The rows of a group lie close to one hidden flat surface of 8 dimensions, which may be shifted away from zero. Surfaces can cross.
(in the rows, 128 means zero)
Known rows, each followed by its group:
[123 105 110 120 121  76  97 147  89 108  95 144 110 168 141]  (4)
[115 157 106 138 152 145 140 107 128 157 102  83 111 117 123]  (4)
[157 120 156  92 130 123 132 121 106 142 162  90 135 108 131]  (3)
[112 132  91 121 133 114 116 116 117 162  74  99  94 165 161]  (4)
[138 163 109 186 120 190 155 114 217 116 132 106 150  92 108]  (3)
[115 104 110 154 126 127 125 115 117 118 147 128 126 122 123]  (2)
[129 117  68 175 122  98 102 147 162 124 138 200 131 186  72]  (3)
[122  98 142 139  95 107 101 117 112  91 146 171 143 154 139]  (2)
[126  11 164 111  77 130 126 107  66 137 171 200 138 135 199]  (3)
[166  93  87 130 126 100 119 122 117 161 148 128 117 143 100]  (0)
[ 98 111 124 131 130  94  85 108 148 108 121  75 135 162  95]  (1)
[155 128 114 117 188 145 179 195 129 149  65 132 112  79  89]  (0)
[152 136 156  85 174 138 165 163  95 131  59 108 125  99 140]  (0)
[ 96 174 124  98 180 106 124 147 121 159 110 101 110 147  94]  (2)
[198 104 140 144  76 120 119 145 152  65 169 153 146  72  68]  (2)
[104 113 194  89 130 126 113 119 132 124 162 120 167 153 146]  (1)
[107  97 153 127 102 140 115  85 129 137 160 153 153 172 180]  (0)
[ 95 119 117 156 111 136 114  98 124 115  98 130 114 142 146]  (0)
[131  97 110 153 101 121 112 124 124 110 132 168 127 143 121]  (2)
[161 151 121 115 161 130 145 149 160 157 141 109 133 112  75]  (0)
[109  81  99 123 136 109 126 153 107 158 118 185  99 141 110]  (3)
[145 164  87 109 153 144 170 141  85 209  79 154  74 121 172]  (1)
[129 183 169  81 145 103 109 127 122 120 139  77 140 136 104]  (3)
[145 145 129 168  82 132 103  96 144  58 109 102 136 118 139]  (4)
[ 99 107  83 162 136 116 120 121 117 137 120 149 111 151 122]  (2)
[186  73 161  77  89 147 153 159 137 153 140 102 114  55 164]  (4)
[172 176 164  66 172  59 105 162  77  91 100  95 149 165  98]  (0)
[129  84 118 167 111 174 154 118 147 131 142 164 139 108 157]  (3)
[169 106 123 113 118 113 121 124 118 141 162  96 115  88  90]  (0)
[154  74 143 112  91 153 137 110 142 165 159 163 134 127 151]  (2)
[ 95 131  98 139 165 169 162 141 191 201 117 145 125 139 117]  (1)
[101 212 135 190 112 159 111 122 216  47  94 127 168 152 115]  (4)
[115 117 115 177  97 160 125 112 160  96  99 140 129 117 138]  (1)
[127 107 156 120 107 143 134 119 115 124 130 140 132 115 163]  (1)
[132 178 115 175 108 131 122 148 156  74 108 196 145 151 117]  (1)
[ 82 108 121 147 139 166 131 107 197 155 119  99 137 139 120]  (1)
[ 89 136 210  58 162 115 133 158  89 126 150 122 136 103 112]  (0)
[171  67 123 111 117 146 153 115 109 180 164 120 119  86 146]  (4)
[118  73 110 137  94 106 104 119 101 122 104 167 122 175 184]  (4)
[114 184 145 137 151 163 142 118 184 135 142 102 164 144 131]  (3)
[135 155  93 174 135 106 111 135 141  83 122 144 137 145  71]  (4)
[124 120 130 120 131 130 132 132 128 140 120 130 121 126 130]  (1)
[159  52 172  69  90 144 145 153 112 164 110 190 110  89 144]  (2)
[144 114  89 160  91 157 128 104 164 142  95 130 101 103 125]  (2)
[141 146 107 207 151 197 179 118 179  96 144 106 172 100 153]  (3)
[180 120 175  75  58 104  87  95 102 101 108 100 118 116 146]  (2)
[161  58  94 143 117 140 143 134 147 172 167 162 126 116 112]  (1)
[109  91 137 126 135 142 146 137  87 122 101 135 109  90 153]  (3)
[104 146 157 126 147 127 129 153 105  71  66 135 130 123 133]  (0)
[158  92 141 110  93 117 116 112 136 146 165 137 150 166 171]  (4)

New rows, each followed by its group:
[ 42 103 140 191 144 192 162 119 130  98 136 157 142  98 166]  (2)
[107 126 145 129 116 139 122 105 115 110 105  99 114 104 140]  (0)
[165 168 133 111 157 157 151 125 182 172 134  92 153 135 109]  (0)
[ 61 101 119 124 143 108  94  95 131 146  96  96 123 194 144]  (1)
[140 107 101 173 149 169 168 148 197 164 192 195 173 150 113]  (3)
[202 105 121 107 140 117 138 133 132 162 153 129 152 143 114]  (0)
[ 92 145 151 148 146 148 138 129 149 102 173 137 166 125 116]  (2)
[106  79  73 196 126 159 146 105 126 136 146 134 111  97 133]  (2)
[ 34 114 163 127 154 135 111 130 150 104  85 110 137 151 124]  (1)
[149  44 105 141  97  84  76  99 134 114 167  90 134 143  90]  (1)
[127  93  78 173  98 153 129  62 108 148  93  96  94 120 174]  (4)
[ 84 124 187 100 117 122 109 112  96 102 146 124 135 123 143]  (0)
[163  68 133 145  96 135 139 166 129  89 145 179 137  82 116]  (4)
[141 112 117 132 123 114 122 125 128 137 144 144 138 156 132]  (4)
[ 96 129 144 137 138 138 141 157 104  77  92 131 107  62 103]  (2)
[ 77 143 154 143 138 163 148 157 148  93 103 145 124  76 101]  (0)
[120 146  98 153 132 179 159 128 168 159  89 123 105  95 134]  (1)
[121 105 121 164 126 124 127 158 135  80 113 195 143 134 103]  (0)
[ 97  92  72 145 137  67  94 141  79 113  69 145  85 168 111]  (1)
[154 112  99 134 108 121 117  89 135 160 142 107 126 162 149]  (4)
[ 63 115 132 156 105 139 116 151 132  82  65 202 105 120 116]  (3)
[174 116 115  89 112  90 111 106  65 155 122  76  90 117 142]  (1)
[ 80 121 118 174 133 139 124 111 125  98 141 144 138 146 141]  (2)
[106 124  64 156  90  75  67 115 111 108  60 145  68 166  88]  (3)
[144 120 117 140 122 116 127 176 148  95 118 161 132 118 100]  (4)
[120 132 125 101 170 147 160 139 142 198 147 108 115 106 108]  (2)
[107 131 143 115 134 120 115  91  68 119  95  88 110 132 164]  (4)
[168 131 150 108 123 112 121 128 128 118 163 120 158 130 103]  (0)
[147 163 139 123 115 105  97  97 122  90 150  65 134 120 103]  (2)
[ 80  82 150 169  97 199 146 107 170 101  96 134 133  85 161]  (1)
[ 79 118 185 119 124 149 141 171 115  73  91 180 126  74 120]  (3)
[108  90 141 118 107 132 119 100  93 123 100 112 110 122 174]  (1)
[ 94 113 165  91 142 163 160 139  99 150  77 112  93  60 152]  (2)
[ 74 144 136 174 140 170 146 130 152  87  95 154 149 132 154]  (3)
[139 112 110 131 117 111 114 118 122 134 127 132 125 155 143]  (4)
[112 130 137 160  93 126  94  96 151  67 110 110 144 141 134]  (1)
[119 140 166 100 147 160 153 140 157 158 142 122 150 124 145]  (4)
[106  88 150 126 153 112 127  91  82 145 239 107 164 150 151]  (2)
[131 142 118 133 126 132 133 165 167 118 102 133 126 118 117]  (4)
[167  82 102 114  94 115 120 147 123 151  95 169  93 114 108]  (2)
[154 104 151 109  61 178 129  79 170 167 101 137 122 125 181]  (2)
[120  88 155  91 117 133 133 137 107 158 114 160 116 127 150]  (2)
[120 151  95 140 136 171 160 119 156 186  94 129 103 122 149]  (1)
[100 145 138 137 142 165 146 127 169 145 117 137 141 134 124]  (0)
[131 127 165 118 138 113 123 142 138 111 209 163 180 151 100]  (2)
[135 148 121 122 146 132 134 111 122 142 138  57 110  81 102]  (2)
[114 166 143 152  98 153 119 101 156  96 109 141 146 152 165]  (1)
[ 35 121 144 128 167 144 143 167 131 141 124 186 119 125 104]  (0)
[175 140 113 109 144 133 157 158 146 170 143 119 115  82  86]  (1)
[125 144 165 134 141 158 147 138 170 121 177 149 180 137 132]  (3)
[145  55 157 138  98 128 117 141 143  82 172 151 157  96  95]  (1)
[119 100 143 104 113 155 141 130 158 184 110 182 127 151 152]  (2)
[158 149 157  78 106  84  93 150 121 108  96 138 120 143  95]  (2)
[ 61 157 134 115 184 116 133 178 123 127  98 157 118 138  80]  (0)
[194 178 107 141 104 149 155 142 133 128 126 160 115  88 133]  (1)
[147 133 141 102 115 143 130 112 171 178 148 135 141 149 128]  (2)
[131  77 187  93 143 102 139 187  48  64 101 189 140 104 135]  (0)
[103 113 148 152 115 188 153 136 183 132 135 182 145 105 131]  (3)
[140 130 117  99  73 104 107 208 186 106  31 112  93 132 176]  (4)
[115  99 134 135 123 142 131  93 115 146 171 121 141 131 158]  (2)
[146 119 127 110 140 121 133 122 119 157 125 120 131 146 134]  (0)
[148 171 146  85 131  77  80  83 119 144 176  73 157 205 138]  (3)
[139  54 112 143 125 161 160 124 121 165 113 180 130 133 170]  (0)
[140  86 102 143  91 132 120  94 102 136 106 121  98 118 166]  (1)
[122 101  93 140 143 146 149 159 156 173 124 172 104 107  87]  (3)
[ 90 147 134 141 188 142 164 162 114 111 104 131 137 118 135]  (3)
[ 94 106 154 115 122 123 123 135 102 114 110 163 137 161 173]  (4)
[139 134 169 113 119  96  97 137 140  79 164 128 167 147  97]  (1)
[ 96  84 124 122 132 118 114 121 112 126  91  78  99 106 117]  (1)
[116 106 125 181 117 144 133 157 139  59  88 200 145 127 121]  (0)
[147  52 135 102 132 118 139 126  55 149  93 158 120 145 191]  (0)
[ 90 138  85 205 152 123 124 128 124  65 146 120 133 115  87]  (2)
[150  54 110 164 112 136 142 148 126 114 130 220 148 145 132]  (0)
[ 93 162 172 119 145 150 143 174 170 101 109 154 152 130 131]  (4)
[168 164 141  87  93 101 124 109  26 133 103 161 101 152 221]  (1)
[126 113 142 128  83 150 130 151 180 108  97 142 131 122 176]  (4)
